There are 4 nested groupings, the coarsest first. Each group lies inside one group of the grouping before and may be the whole of it. The rows also spread widely along 13 directions, which tell nothing about the answers.
In the rows, 128 means zero.
Known rows, each followed by its group in each grouping:
[112 145 109 132 141 139 117 162  91 140  84 143 144 152 159 125  81 170
 126 153 101 130 131 112  99 156 145 134 138 131 130 148  99 171 136 126
 118 155 178 146 133 113 117 146 143 144 116 115 126 144 172] : j221 Dak sebu mak
[136 145 133  95 114 139 135 124 150 129 115 128 141 137 125 128 155  93
 139 122 143 114 108 147 130 134  94 138 110 153 121 114 136 124 137 130
 112 137 127 126 142 138 141 125 124 103 153 127 147 139 121] : j873 zuko Gabi vidap
[122 138 129 136 138 126 130 152 101  87 120 123 109 143 172 136 103 165
 125 170 104 123 156 117 119 108 126 129 151 123 120 108 108 124 129 124
 118 159 130 127 119 120  86 128 130 119 118 141 107 142 151] : j221 mivur mer Gefa
[ 99 119 147 170 151 128 110 108 134 145 156 139 140 113  82 111 115 139
 111 116 134 153 140 116  96 140 146 111 115  98 138 125 135 151 135 119
 143  83  94 108 150 122 145 115 139 164 119 143 130 107 107] : j873 Lizot Denu runed
[ 89 201 119 141 161 169 130 164 134 140 101 147 146 162 126 119  77 131
 125 134 117 153 148 146  68 184 108 127 101 138 119 105  89 181 161  80
  69 149 104 133 149 126 124 138 131 137 127 123 129 144 133] : j873 Lizot Salu dus
[120 162 137 138 141 138 121 102 127 151 109 156 161 165  83  84 138 104
 133 137 165 111 123 157  66 206 109 136  83 147 129 115 138 167 173 127
  87  62 103 100 186 111 154 139 137 141 160 130 135  78 143] : j873 zuko rosol Duzu
[147 141 128  98 110 148 138 142 129 128 101 102 115 115 145 132 147 115
 117 115 136 106  92 147 140 114 110 139 126 150 125 122 114  93 146 120
 101 157 154 171 103 132 135 119 118 100 148 104 163 155 128] : j221 Dak sebu peno
[135  80  80 149 151 127  95 141  66 105 124 120 102  87 113 125 131 155
 103 131 114 101  97 102 118  76 140 107 149 118 148 171 149 110 127 151
 201 127 188 145 131 143 158 114  88 160  94 110 152 125 148] : j221 mivur mer Zag
[135 120 163  86  95 100  98 111 122 109 141 193 118 154 123 186 172  91
 144 160 145 136 131 140 146 108  89 125 148 139 127 153 115 111 110 162
 146  83 129  61 166 130 125 134 136  99 129 157 167 127 128] : j873 Lizot Gimi noz
[157 127 101 117 132 114 137 117  92 104 109 117 111 138 117 110 134 117
 139 150 119  92 103 151 103 135 120 116 124 145 115 133 142 106 123 136
 118  95 126 114 135 127 142 159  94 123 122 133 119 100 170] : j873 zuko vami retu
[121  98 159 171 136 127 105 138  74 111 106 104 102  91 145 109  85 188
  86 154 129 118 129  96  95 141 182 120 127 118 132 176  94 116 178  97
 119 107 176 159 103  85 110 117 141 158 146 119 153 123 137] : j221 Mek pafim Fule
[118 141 141 101 126 150  86 137 109 106  97 147 128 137 140 158 151 108
 112 143 147 104 108 122 119 123  83 140 129 157 136 174 116 131 174 135
 167 135 197 129 178 131 145 109 133 108 153 110 189 139 120] : j873 Lizot Denu lutum
[149  93 127 101 111 120 138 126 128 137 120 102 126 121 123 109 128 140
 131 131 116  93 109 118 155 135 129 114 139 122 126 165 134 107 112 123
 151 141 135 165 100 131 133 138 111 107 136 119 117 129 133] : j873 zuko rosol Bog
[134 149  76 142 158 131 114 149  93 102 129 151 127 148 105 129  93 125
 142 152 135 136 132 125  94 147 105 128 125 145 155 142 153 176 130 121
 142 126 138 102 157 152 124 145  59 152 101 138 116 124 143] : j221 Dak pek vodu
[134 109 196 113  98 141 144 119 165 124 146 108 124 124 122 112 155 159
 103 162 153  96 171 123 171 127  96 114 150  99 127 100  95  79 146 109
 107 175  55 194  91 134  65 102 144  62 168 125  97 122  99] : j873 zuko vami Zubi
[ 89 154 141 120 136 133 109 128 172 120 163 131 132 145 113 159 131  78
 140  87 126 157 110 116 131 142  87 131 114 132 134 143 148 168 128 100
 187 109 127  80 170 153 179 109 115 135 129 149 160 157  58] : j873 zuko rosol Duzu
[129 128 139 111 114 121 148 129 160 140 143 117 148 138 145 129 120 133
 147 124 122 142 136 118 155 127 128 143 134 121 132 105 139 146 102 132
 131 159 117 128 113 131 109 123 132 117 131 145 103 152 118] : j221 Dak sebu peno
[104 124 148 153 139 125 144 122 148 156 141 128 151 134 116  98 103 164
 126 132 103 146 159 122 111 147 155 111 126  89 115  86 115 144 108 122
 100 128  66 131 115 117 112 133 162 141 118 146  87 123 137] : j873 zuko Gabi vidap
[149 157 141 158 138 150 127 106 111 133 117 106 120 122  96  88 124 128
 112 124 153 109 149 148 118 142 122 135 110 122 137  99 139 116 179 125
  87 110  98 141 125 115 110 141 139 129 151 118 111  79 117] : j873 Lizot Gimi noz
[124 141 172 159 117 108 136 115 141 141 156 111  93 104 118 141  97 120
 122  89 122 184 124 140 130 141 166 123 114 113 122 125 114 118 124  80
  79  63  88  94  84 105 136 141 139 157 123 154 149 139  82] : j221 Dak sebu peno
[143 100 185 127 100 124 102 117 118 100 121 101  99  82 166 161 145 133
 113 117 131 127 116 101 179  72 141 150 137 136 130 154 131  88 158 140
 146 141 194 131 104 107 109 106 167 113 163 128 173 147  94] : j873 zuko rosol Duzu
[131 135 156 105 115 148 113 110 140 116 118 108 137 137 117 114 165 100
 118 132 168  82 109 127 133 154  77 143 113 150 138 150 143 125 181 124
 162 121 151 142 165 131 145 108 126  97 180 113 153 110  95] : j873 zuko vami Zubi
[143  88 165 121 100 124 127 106 147 142 143  88 119  81 130 121 164 129
 113  94 142 115 107 113 180  83 144 138 133 112 135 131 145  83 133 144
 155 130 147 153  94 119 137  98 153 119 151 121 149 135  90] : j221 mivur mer Zag
[107 122 112 158 154 122 112 134 113 137 151 166 143 145  99 127  88 161
 132 151 107 156 174 106 112 131 137 106 144  92 144 123 129 175 102 139
 152 129  94 105 145 138 107 142 124 155  87 150  86 115 138] : j873 Lizot Gimi noz
[110  99 154 123 117 112 173 111 170 187 125 132 168 112 112  83 127 142
 134 124 113 143  98 151  74 173 192 100  90 118  87  92  99 121  89 107
  35  88  64 138 100  99 150 130 157 141 135 147 133 139 175] : j873 zuko vami Zubi
[163 146 124 144 130 139 124 114 111 132 133 125 109 125  75 107 115 123
 121 129 155 118 153 146 146 141 104 122 126 119 151 133 142 119 153 116
 111 116  85 139 115 140 105 156  99 119 133 121  99  84 106] : j873 Lizot Denu runed
[ 99 110 145  96 122 125 145 122 159 144 134 145 168 164 118 101 170 140
 123 166 138  92 121 135  90 160 101 110 137 114 115  96 104 122 110 138
 134 126  81 153 158 132 139  94 131  98 139 133 124 131 163] : j221 Dak sebu peno
[118 102 128 173 156 124 108 118  80  95 119 130 148 118 147 105 129 182
 113 177 130 111 146  96  83  97 156 144 135 121 140  92 151 145 149 181
 149 132 167 117 166 103  97 100 151 158 128 141 116 104 180] : j221 Dak sebu peno
[154  95 103 123 121 113 116 113  93 145 116 123 130  95 127 123 150 125
 129  99 119 117  81 123 141  79 168 136 131 126 131 136 158 103 112 190
 159 107 192 117 124 119 169 133 147 156 117 117 151 120 159] : j221 Mek pafim Fule
[154  90 119 111 130 161 131 104 130 106 111 118 158  76  98  86 222 113
 106 152 188  59  91 146 100  68  96 137 101 159 135  70 165  69 164 185
 118 164 138 177 159 144 126  62 103  95 171 107 165 111 169] : j873 Lizot Salu dus
[119 111 132  96 115 113 115 139 128 138 127 168 135 145 123 154 113 130
 139 151 116 137 123 119 131 147 122 108 143 127 127 186 104 146  98 116
 150 118 135 116 137 134 133 142 114 119 115 139 143 147 135] : j873 Lizot Denu runed
[132  70 112  83 116 103 164 111 153 137 126  96 169 119 163 105 176 137
 153 123  78  90  82 118 141  69 157 125 143 115  90  75 158  91  53 199
 159 163 141 139 122 128 157 109 158 108 119 140 107 152 196] : j873 zuko rosol Duzu

New rows, each followed by its group in each grouping:
[142 150 138 109 119 135 135 125 135 122 120 113 119 131 129 130 125 108
 133 121 132 123 121 144 140 130 111 134 122 139 122 128 127 116 138 113
 109 131 122 128 121 129 125 139 123 105 144 130 132 131 115] : j873 Lizot Denu runed
[105 144 111 164 170 139 106 124 103  82 132 110 126 127 104  97 119 108
 112 138 162 108 101 121  41 168 116 132  87 155 142 144 156 162 187  98
 161  72 153  97 193 125 171  99  77 168 145 138 161 110 117] : j221 Mek pafim Fule
[ 68 143 178 129 129 126 156 129 203 161 144 107 166 115 159 130  91 115
 144  81  96 194 105 120  93 158 181 136  81 128  90 105 110 168 107  77
  85 113 113  95 120  95 160 105 175 155 141 168 159 192 100] : j873 Lizot Salu dus
[142 124 115 132 126 119 122 118 116 151 130 157 153 138 129 137 126 142
 152 127 105 148 148 117 161  93 142 138 144 108 135  94 154 151  93 196
 139 150 135  98 135 132 108 154 168 137 104 138  87 115 157] : j873 zuko vami Zubi
[139 140 125  88 108 138 135 140 146 165  94 120 159 148 144 118 105 121
 151 117 121 119 115 121 156 166 122 144 118 146 128 162 131 163 128 122
 126 162 165 148 119 125 129 153 140 113 151 114 122 147 124] : j873 zuko Gabi vidap
[104 131 155 109 115 105 159 106 171 165 136 106 162 156 151 100 130 119
 151 103 104 132 107 131 115 161 157 138 114 114  96 100 132 141  98 133
 123  88 109  96 133  96 166 129 179 136 138 152 116 135 135] : j221 mivur mer Gefa
[133 106 162  96 102 109 173 103 177 154 145 103 158 142 113  76 152 129
 137 142 145 100 117 143 117 174 131 121 118 116 110  98 125 105 105 115
  95 105  59 151 109 116 128 117 123  99 155 146 102 122 141] : j221 Dak pek vodu
[139 112 155 139 124 113 152  86 139 135 133  70 147 130 124  64 127 145
 134 129 126  92 135 120 128 154 150 135 116 110 117 103 163 122 134 137
 134 101 100 130 123  99 123 136 154 128 158 143  78  87 130] : j873 zuko Gabi vidap
[144 137 147 110 110 120 143 121 130 123 114 105 118 137 147 123 124 124
 137 130 114 116 125 140 141 133 127 133 128 134 110 121 124 108 127 124
 102 124 120 124 108 114 120 150 144 108 143 135 120 128 131] : j873 zuko Gabi vidap
[109 108 135 141 140 133 117 133 135 127 150 155 139 133  95 122 129 156
 117 155 130 128 157 111 119 131 110 102 141 101 142 121 120 140 121 126
 149 144  87 140 141 146 110 110 115 123 118 136 110 123 126] : j873 zuko rosol Bog
[125 140  89 152 154 133 147 126 138 180 125  80 167 145 104  62  44 151
 152  92  95 131 138  99 129 199 163 130 107 104 140 152 173 212 115 102
 161 133 125 140 116 123 146 173 120 173 116 127  50 108 113] : j873 zuko Gabi vidap
[117 123 127 131 132 152 109 145 102 136 104 108 121 124 149 120 137 164
  94 124 108  93 126 106 146  96 121 127 160 101 132 131 109 104 152 153
 172 168 171 179 123 125 137 111 167 121 128  91 134 129 133] : j221 mivur mer Gefa
[162 137 172 127 103 131 127 109 128 138 116 144 132 116 121 126 127 127
 133 145 166 138 153 143 149 133 135 149 112 141 136 120 124 121 157 132
  56 123 116 124 112 106  73 142 151 110 165 136 126 109 123] : j873 Lizot Denu runed
[111 124 144 134 128 126 122 138 133 130 126 153 151 130 139 135 114 144
 132 151 138 152 133 113 104 141 140 138 121 137 136 125 120 163 131 125
 110 134 142 116 141 118 108 113 132 139 134 145 143 150 139] : j221 Dak sebu mak
[ 91 148 135 123 141 153 132 156 140 132 118 151 136 128 139 135 149 131
 105 129 123 137 114 146  79 113 121 116 122 122 108  71  77 108 134 125
  84 152 108 148 137 135 145  90 148 120 126 120 166 166 151] : j221 Mek pafim Fule
[117 160 115 140 153 118 140 138  98 117 106 132 131 168 143 112  71 153
 142 163  90 132 148 137  78 170 144 117 128 124 106 121 109 158 119 109
  92 110 107 103 137 107 114 170 131 140 109 147  91 116 176] : j873 Lizot Denu runed
[ 97 145 129 130 144 136 105 151 118 108 136 175 125 152 136 160 142 134
 120 153 123 142 149 126 110 103  93 122 148 118 132 101 104 139 128 143
 141 143 119 104 163 144 122 106 135 123 109 136 144 145 135] : j221 mivur mer Zag
[ 95 124 142 106 123 125 147 133 166 157 130 122 157 147 139 108 128 129
 134 122 115 125 107 127 102 164 135 121 117 122 109 122 111 143 111 109
 126 119 112 132 135 117 159 112 141 127 135 137 136 154 133] : j221 mivur mer Gefa
[143  65 118 119 111 135 113 120 121 178 130 160 118  62  38 106 183 113
  85 107 178 107  59 152 100 130 139  79 108 125 144 175 104  67 133 116
 112  73 111 182 107 147 192  98  79 140 131  94 211 125 132] : j221 Mek pafim Fule
[142  91 133 142 128 102 147 113 144 120 141  78 152  88 146 103  65 136
 161 123 125 153 114  90 126 144 199 146  89 150 132 163 182 178 111  98
 130 120 165 101 106  99 110 136  99 166 142 173 111 149 115] : j873 Lizot Gimi noz
[134 125 162 133 118 135 128  96 148 161 136 122 144 123  83  91 138 121
 119 119 161 116 138 137 128 161 126 125 109 115 137 125 134 126 153 121
 113  93  88 139 129 117 128 127 142 124 156 128 121  93 104] : j873 Lizot Gimi noz
[129 147 117 130 127 133 113 150 106 154 110 146 123 135 125 140  91 136
 128 116 118 152 123 125 131 148 135 130 132 127 140 161 112 154 131 118
 117 125 158 129 115 126 133 153 127 147 113 118 140 140 127] : j221 Dak pek vodu
[187 154 135 145 115 131 138 125 124 101 123  99  96  86 135 139  87 102
 154 105 152 164 132 138 171 113 145 164  92 171 146 127 168 135 155  96
  53 143 144 107  77 123  76 159  95 132 154 147 125 137  86] : j873 zuko rosol Duzu
[164 121 134 128 104 118 113 104 139 143 168 145 129 119 109 151 151 111
 148  98 148 153 158 114 221  68 112 155 151 107 166 110 182 132 107 191
 176 144 127  92 121 149 103 134 145 123 120 139  97 111  80] : j221 mivur mer Gefa
[127 149 141 156 139 130  95 102 107 132 132 155 137 140  92 122 120 114
 129 129 156 139 148 127 110 150 122 141 110 129 151 137 152 166 165 146
 137  74 133  78 175 115 128 140 145 156 138 140 132  83 110] : j873 Lizot Gimi noz
[134 178 124 130 144 146 125 137 108  97 103 118 148 180 148 106  79 142
 148 176 136 106 177 117 121 175  92 159 124 147 142 131 146 189 171 122
 135 163 144 118 162 119  73 152 119 113 153 137  73 102 133] : j873 Lizot Salu dus
[112 125 124 130 124 150  99 142 139 174 136 126 121  95 117 152 140 119
 108  53 114 152 101 110 177  81 129 130 140 100 147 146 130 125 125 143
 184 147 171 146 112 147 178 110 158 148 111  98 170 158  76] : j221 mivur mer Zag
[134 116 136 123 117 143 100 133 110 143  97 131 156 105 163 136 132 138
 124 114 142 126 108  96 151  97 154 168 123 142 145 145 143 148 159 176
 154 163 235 137 141 109 127 107 176 141 156 108 160 144 132] : j221 Mek pafim Fule
[113 100 159  87 109  97 106 105 121  93 128 126 139 151 177 160 170 114
 142 148 104 102 106 104 140  88 118 142 155 132 108 146 141 114 109 187
 212 107 190  74 178 109 152 111 173 110 138 153 154 137 145] : j873 Lizot Gimi noz
[145 128  85 136 148 140 123 115  96 154  92 144 168 138  94  77 128 134
 139 137 140  97 112 135  90 159 135 135 100 143 140 126 166 163 145 167
 121 114 156 129 165 122 146 149 124 152 134 112 113  85 180] : j873 zuko rosol Bog
[122 131 120 150 144 138 105 124  87 149 107 137 132 139  94  98 102 157
 110 140 123 108 140 123 104 164 130 112 131 108 138 163 116 143 152 129
 145 101 132 140 142 116 136 150 136 147 123 110 118  87 146] : j873 Lizot Salu dus
[145  74 140 140 120 131 134 126 134 146 124 110 160  79 119  84 105 164
 121 144 168 120 120  94 125 146 178 137 101 136 152 157 145 147 148 114
 116 151 158 174 102 112  96 102 107 145 164 127 126 135 129] : j221 Mek pafim Fule
[139 144 115 145 146 164 112 171  95  75 107 121  95 100 148 155  97 151
 112 159 129 132 147 113 133  91 104 129 134 151 145 133 114 128 167  98
 109 209 160 165 109 150  73 120  86 114 128 117 137 157 121] : j873 zuko vami retu
[137  87 149  84 102  94 154  99 142 134  94 131 175 119 161 108 158 107
 165 154 134 111  59 141  74 150 178 143  81 182  87 130 142 129 107 152
  73  80 175  89 151  82 154 126 145 131 167 159 172 143 203] : j873 zuko vami retu
[117 122 116 154 145 126 112 119 102 154 123 157 155 129 112 117 111 155
 131 131 106 144 144 117 113 116 157 125 130 103 133 115 138 156 112 173
 140 117 135 103 148 116 129 142 163 162 102 134 109 106 163] : j873 Lizot Salu dus
[153 137 157  99  97 140 128 130 125 157  81 174 162 135 139 123 151 132
 133 163 174 123 126 148 121 147 127 158 111 161 134 113 105 128 156 158
  41 141 155 144 131 105  87 127 160 105 170 116 156 129 171] : j221 Dak pek vodu
[119 130 142 123 126 129 131 147 139 109 127 114 122 115 169 155 103 134
 137 119  98 154 125 108 144 102 142 136 129 135 119 128 126 136 119 114
 126 165 156 119 111 125 117 123 140 126 128 143 138 173 116] : j873 zuko rosol Bog
[117  86 160 104 101 128 105 111 149 159 143 150 142 115 102 130 191 121
 106 119 157 106 106 117 149 111 108 120 141 110 139 147 123 101 130 158
 179 111 135 144 144 133 160  88 150 113 145 115 170 127 109] : j221 mivur mer Gefa
[129 136 132 134 133 134 106 120 114 118 128 137 127 138 113 133 130 122
 130 136 137 122 137 120 133 132 103 133 130 129 142 140 143 146 148 139
 157 123 140 111 155 134 126 135 126 129 134 130 126 108 116] : j873 zuko vami retu
[137 167 124 137 130 136 112 144  93 128 103 154 100 135 133 158 106 124
 127 123 109 155 138 147 132 116 123 128 133 133 125 124 105 127 139 130
  86 127 137 107 117 125 118 164 147 134 113 122 143 130 133] : j873 zuko Gabi vidap
[ 96 115 149 167 167 147 113 122 134  43 166 101 131 111 120 111 142 144
 102 179 157 104 161  96  81 100  87 127 122 128 144  90 156 133 171 114
 182 154 102 126 180 143  95  57  84 121 149 158 122 122 104] : j873 Lizot Salu dus
[151 134  90 110 140 131 135 116 105  92 110  75 125 141 139 101 148 111
 139 129 111  68 103 130 132 105  97 139 133 140 121 112 178 111 132 162
 182 143 158 128 150 140 152 137 107 113 133 122 104 108 146] : j873 zuko Gabi vidap
[167 136  85 135 131 133 137 128 112 159 123 128 136 115 100 108 113 125
 143 102 131 138 119 139 146 116 142 138 122 126 149 109 164 137 111 155
 106 139 131 134 103 142 126 157 107 147 109 120 103 116 144] : j221 Dak pek vodu
[126 110  99 103 129 122 123 128 124 122 157 150 103 139  68 135 184 104
 110 133 130  98  99 156 114 112  70  79 157 108 134 124 117  77  94 132
 171  98  67 140 140 176 178 114  65 106  92 120 149 123 134] : j221 Dak sebu peno
[199 127  79 144 131 152 122 139  71 108  99 125  92  70 108 133 132 130
 121 126 141 119 117 149 158  56 127 133 125 153 152 111 155  87 147 158
  80 178 157 160  86 153  91 153  86 123 118 101 133 117 151] : j873 zuko vami Zubi
[146 125 155 124 114 127 123 108 128 107 132 110 102  90 130 145 157 105
 118 109 135 130 106 143 142  79 131 136 121 137 120 116 136  78 139 135
 114 112 135 115 116 122 135 117 138 119 141 135 167 134 111] : j873 Lizot Denu lutum
[148 141 158 119 100 150 111 131 135 167 102 160 121  95 109 150 139 105
 119  94 159 156 107 148 153 129 131 139 100 152 138 150 108 118 162 117
  60 123 152 139 104 121 130 134 151 124 157 106 192 143 100] : j873 zuko rosol Bog
[131 121 139 119 129 129 160 106 174 112 141  92 176 128 140  77 147 116
 151 143 166 103 122 120 104 145 125 162  88 155 129  77 181 154 141 132
 120 142 118 120 155 119 113  90 110 121 173 157 105 130 128] : j221 mivur mer Gefa
[126 136 135 131 124 133 121 141 114 143 112 150 133 134 130 133 119 149
 121 143 129 137 134 130 120 135 131 129 134 125 134 124 104 135 134 131
 100 136 133 139 122 121 112 131 140 130 126 121 137 136 145] : j221 Dak sebu peno
[124 141 176 113 119 116 130 123 131  71 136 122 121 163 167 145 124 138
 137 185 128 115 170 120 135 126  99 140 146 131 116 112 117 124 138 122
 131 141 108 102 146 116  72 123 140  85 152 163 102 128 125] : j873 Lizot Denu runed
